The rows come from 4 hidden closed curves, with some noise, and rows from the same curve form a group. Each curve winds through 8 dimensions. The rows are also pushed far along 4 directions, which tell nothing about the answers.
In the rows, zero is written as 128.
Some rows, each with its group after it:
[ 83 132 123 119 151  86 112 174 119 177 132  44 117  69 132 119 112 132]	J665
[146 115 185 127 109 156 138  95 135 127 129 166 127 188 126 124 109 133]	J612
[113 134 185 145  96 121 126 125 103 122 149 148 132 203 132 136 121 170]	J641
[142  95 154 116 127 184 128  76 132 135 123 187  95 163 102 134 141  98]	J665
[106 117 127 149 151 124 171 115 138 100  96 133 132 154 162 163 128 141]	J641
[132 124 155  97 111 156  77 124 138 178 151 180  80 147  85  96 125  90]	J641
[172 165  82 103 127 105 120 129 111 141 147 110 179  55 147 123 154 128]	J612
[108 119 150  84 152 137 110  97 147 203 186 164  78 106  88  98 107 131]	J280
[110 113 162  79 140 147 104 112 136 206 189 198  95 122  79  82 109 107]	J665
[175 167 111  94  96  95  81 202 137  81 140 135 171 196 149 111 145 172]	J612
[158 156 128 139 101  95 112 157 127  92 145 105 177 163 160 128 114 186]	J280
[106  94 170  81 162 148 138 102 138 202 150 129  86  94 103  99 104 101]	J280
[182 160 140 132  91 145 122 116 160  82  92 165 125 189 137 133 134 121]	J665
[ 92 151 136 183 127  88 145 132  76 118 124  72 165  97 146 177 135 152]	J641
[119 139 118 123 114  92 128 160 100 140 128 101 154 115 179 121 136 128]	J665
[103 104 168 160 106 126 148 144 126  71  88 110 131 217 167 141 114 143]	J612
[196 146  99 108 123 179  97  97 145 135 111 188 101 117  84 142 166  78]	J641
[122 132 175 134 119 109 143 128 129 100 101 110 139 190 178 153 117 150]	J280
[ 70  88 168 145 120 109 107 143  99 165 140  98 121 154 173 126  94 130]	J280
[149  92 138 132 134 195 130  61 143 131 114 164  82 129  86 140 132  90]	J665
[103 129 164 103 136 159 127 111 146 168 137 194  66 135  60 104 129  85]	J665
[129 105 184  80 129 147 108 114 136 203 172 146 109 131 106  80  93 120]	J612
[111 149 118 133 135 112 128 130 138 133 134 141 132 103 118 122 123 120]	J280
[117 128 189 194  75 135 136 121 109  55 106 140 148 228 135 150 115 149]	J641
[ 81 116 156 121 139 117 123 149 123 144 133 109 109 146 114 121 121 140]	J641
[143 167  78 108 137  64 105 156  95 152 151  77 179  70 191 149 152 159]	J641
[ 79 105 126 105 156 115 116 167 123 179 167 106 105  89  90  94 110 131]	J612
[129 137 112  98 142 123 125 138 113 143 131 115 145  83 113 115 155 110]	J641
[175 146 122 106 111 161  99 114 148 162 136 136  94  88  68  93 130  98]	J641
[125 122 143 109 125  98 114 151 113 142 165  95 167 137 159 110 110 174]	J641
[173 144 133 125 110 151 130 102 153 120 121 172 116 144 121 123 125 113]	J665
[ 91  99 155 153 141 151 162  85 105 136 125 167 117 144 123 158 132 115]	J665
[119  97 145 119 141 144 122 112 140 164 121 108  95 123 132 123 107 117]	J612
[ 87 130 117 170 139  89 128 152 115 116 141 108 150 110 154 149 102 140]	J612
[204 144  82  72 115 144 109 148 162 119 146 158 134 125 111  78 142 132]	J665
[160 165 134  92 109  95  89 188 149 120 116 101 142 183 156 115 128 162]	J612
[ 72  95 137 173 168 139 164  89 143 154 120 118  94  86 115 147  87 111]	J641
[158 148 106 115  89 100  98 174 134  83 116 104 159 177 174 107 140 160]	J612
[112 135 194  75 103 105  98 175 120 180 149 129 125 181 143  80 111 133]	J612
[181 142  98  87 137 142  94 109 131 133 146 132 119 104 107 138 163 133]	J280
[117 135 122 110 124 134 103 143 144 141 133 147 107 119  90  98 132 102]	J280
[176 163  94 120 112  92 100 178 129  98 125  90 172 158 170 144 141 188]	J665
[159 117 158  63 116 120  76 169 134 163 156 107 132 162 149  86 109 143]	J665
[103 129  92 104 164  94 119 128 101 202 168  88 130  31 144 128 135 132]	J641
[114  96 150 174 141 159 190  85 111 122 135 132 118 119  98 149 112 146]	J280
[116 107 131 161 119 165 127  95 155 100 136 193  89 166  88 125 109 117]	J612
[187 172  75 150 128 123 173 137 129  68  72 115 174 106 151 165 167 125]	J280
[137 127 165 142 106 148 101 110 161 115 121 163  91 210 119 136 103 145]	J280
[200 121 137 100 126 202 148  85 176  98  97 188  97 179  76 122 145 117]	J612
[160 152  65  66 139  93  87 153 127 150 145 109 160  68 172 108 158 118]	J280
[ 84 106 118 146 169 133 163  90  94 164 129 127 123  62 123 166 142 101]	J665
[225 166  97  90 113 164  60 108 173 126 136 191 115 139  82 125 148 110]	J280
[ 90 116 102 200 154 132 192  97 113 107 116 110 125  90 112 174 126 151]	J612
[154 125  97 115 146 175 138  68 139 128 125 208 101 111  88 148 169  93]	J641
[179 128 133 120 112 162 130 108 142 126 130 177 110 175 121 130 132 140]	J665
[132 130 123 117 102  93 120 195 117 128 135  85 168 145 174  87 111 156]	J280
[154 173 120 164 129 124 170 109 140  65  73 140 144 167 144 191 158 150]	J641
[162 148  53 116 156 113 130 135 123 158 115  82 134  41 150 151 158 124]	J280
[ 65  97 137 155 149 130 160 135 123 135 144 120 105 116  91 114 106 139]	J612
[160 124  53 103 164 140 118 124 117 177 151 100 113  16  96 131 154 114]	J665

New rows. What belongs after each?
[118 132 136 107 123 134  84 130 125 179 148 150  95 109  97 109 130  91]	J641
[184 152  84 159 130 136 137 114 135  83  72 124 142 136 160 197 157 128]	J641
[137 118 136 105 130 169 112  98 128 149 150 199  93 142  73 127 149 107]	J665
[171 159 125 108 112 145  95 114 125 134 147 159 126 121  81 125 155 124]	J641
[136 120 120 150 117 159 102  85 144 118 143 171  96 148  91 138 128 132]	J612
[ 59 113 147 118 143 120 118 147 127 189 161 122  90  86  78  84 103 108]	J280
[162 161 112 140  92 113 101 148 136 113 141 131 133 144 129 116 123 152]	J665
[157 158  89 114 158 126 129 135 138 139 114  78 125  46  91 142 147 120]	J280
[ 95 128 168 103 119 114 125 152 105 192 147  99 109 109 115  86 118 125]	J641
[130 114 128 145 144 175 156  99 146 133 113 132  69 115  56 137 132 126]	J280
[ 95 126 153 124 142 108 118 129 138 150 120  96 103 133 143 137 111 135]	J280
[131 132  63 122 143 116 125 140 131 123 113  81 131  59 134 123 150 118]	J612
[106 121 149 187 125 118 178 108  80 117 116  91 150 127 155 175 128 160]	J641
[ 86 114 124 113 166 125 133 104 103 212 173 115  99  43  93 124 127 124]	J641
[ 87 112 205 109  84  92  85 171 109 155 172 133 147 199 174  75  79 139]	J612
[140 159 116 140 139 104 137 151 124 113 106  64 147  95 128 153 134 145]	J280
[142 111 120  79 139 140  94 130 131 178 197 147 123  82  91  80 112 122]	J665
[ 64 103 127 135 144  95 114 162 100 203 179  49 107  39 115  91  86 133]	J665
[ 81 127 211 154  86 103 134 140 119  99 111 115 142 219 166 116 100 148]	J612
[186 161 123  83 104 120 113 175 144 132 131 138 153 150 137  88 132 135]	J280
[113  86 130 149 137 167 151  84 125 112 136 160 117 139 100 134 128 130]	J665
[163 116  78 139 142 184 128  70 142 116  90 172  98  92 101 163 167  69]	J280
[106 110 185 142 107 134 177 140 133 105 118 136 122 204 134 104 102 160]	J280
[212 162  92 117 113 161 126 127 148 105 101 168 141 128 104 132 159 104]	J280
[ 52  85 185 114 130 136 122 125 119 174 144 135  90 144 108  89 105 103]	J665
[126  76 156 110 130 167 130 128 120 174 147 114  93 121  90  90 107 122]	J280
[ 73  95 188 130 137 136 131 115 102 167 161 137 114 135  99 119 105 125]	J612
[162 156 105 106 148 120 125 138 135 128 119  93 151  67 113 130 141 114]	J280
[135  87 169 110 113 174 132 129 127 146 129 142  94 169  95  95 119 117]	J280
[133 146 117 117 163 118 124 112 108 169 139  97 123  55 110 163 146 124]	J280
[116 114 131 134 155 122 176 107  99 146 128 103 149  79 151 152 130 126]	J280
[192 161 132  52 102 130  51 142 162 137 146 145 138 145 111  78 140 120]	J612
[121 134  96 126 144 113 131 139 124 158 104  72 118  68 146 134 139 112]	J665
[ 91 123 140 147 158 118 164 107  94 129 132  84 129  77 109 162 139 137]	J280
[162 115  70 162 120 172 154 101 135  79  98 163 129 118 112 140 156 105]	J280
[137 109 123 132 143 145 117 135 140 125 125 128 104 157 116 150 122 148]	J612
[216 149 106  76  78 132  59 155 136 131 146 139 153 144 148  83 140 121]	J641
[140 170 134 162  96 102 148 130 121  51  69 110 174 170 182 162 153 132]	J612
[165 159 134 167  91 120 147 103 113  71 110 150 180 175 173 164 142 152]	J612
[ 70 133 185 151 102  92 128 157 124 123 138 139 139 196 158 110  89 148]	J280
[203 177 122 111  94 106  65 153 163  83 113 132 160 198 175 140 126 157]	J612
[ 67 109 147 220 117 106 158  96  78 102 108  83 152 122 180 185 113 135]	J665
[108  78 162 132 128 153 144 134 109 159 134  96 107 128 112 109 105 129]	J280
[128 102 156  56 112 136  80 156 154 190 194 147 105 134 102  23  88 122]	J665
[111  95 121 128 166 165 175  81 109 177 152 142  99  50  78 129 133 106]	J280
[ 46  97 163 184 129  92 164 127 109  94 126 101 143 178 184 150  94 171]	J641
[198 164 162 112  83 122  96 130 134  86 119 164 176 218 173 140 132 144]	J612
[121 127 140 104 123  88  99 166 104 161 187 102 161 103 151  96  98 147]	J665
[121  96 138 182 110 153 170  98  95  79 102 123 140 160 142 159 139 135]	J641
[181 123 103 112 141 179 159  77 130 128 133 179 119  97  88 136 161 108]	J280
[160 134 148 154  90 167 118 102 135  73 111 170 127 180  93 132 137 115]	J641
[129 110 129 121 144 146 158 104 108 160 153 140 124  91 107 125 132 125]	J280
[ 58 100 180  99 120  98  95 165 106 182 158 100 120 146 145  80 101 126]	J665
[143 139 131 153 125 176 125  68 150  97 108 196  90 156  66 162 152 107]	J612
[156 156 106 163 109 111 165 114 101  72 108 117 192 124 170 159 155 148]	J612
[116 107 132 164 134 133 163 115 107 138 129 115 120 126 142 158 118 148]	J665
[146 122  57 166 178 152 154  97 133 109  90 110 108  67 108 205 157 119]	J612
[128 153 146 169  92 132 143 116 114  76  94 149 123 186 130 159 153 136]	J641
[132  84 159 141 109 180 122 110 125 129 142 151  97 166  78 109 114 126]	J280
[ 94  92 171 123 135 167 130  90 140 186 136 188  68 144  99 114 105  86]	J280
[112 120 124 119 133 139  93 117 153 160 141 144  74 132 101 119 119 126]	J280
[ 81 111 144 166 147 131 196 122 116  82 104 145 136 159 126 155 135 138]	J665
[102 102 152 185 110 141 179 117 104  93 109 131 118 192 144 154 126 162]	J280
[146 136  59 132 157 154 138 108 155 142 118 154  85  63  85 138 147 101]	J612
[118 130 127 140 127 100 115 133 131 148 123  76 135 112 175 134 104 143]	J612
[117 106 135 139 131 161 149 103 142 142  98 130  79 130 108 128 129 107]	J665
[164 151  85 132 146 156 175  90 129 120  78 143 130  63 110 156 176  78]	J641
[217 164 103  62 109 146 114 150 167 113 126 166 137 148 110  83 155 130]	J280
[107  94 133 157 138 142 167 110 129 110 123 125 132 118 133 124 104 118]	J612
[ 95 113 172 123 118 108 116 143 113 148 150 123 145 140 157 104  93 117]	J612
[147 119 157 102  92 139  66 117 129 159 161 152 120 159 130  96 113 121]	J665
[131 132 113  87 134 114 101 125 131 137 149 141 137 110 147 111 142 117]	J280
[112 102 165 100 122 164 108 137 159 162 143 147  69 151  58  69 102 112]	J280
[ 83 120 147 105 149  90 128 163 109 177 127  55 125  94 158 119 116 129]	J280
[116 107 141  72 144 143  81 161 144 189 170 154  79 135  75  83 116 118]	J612
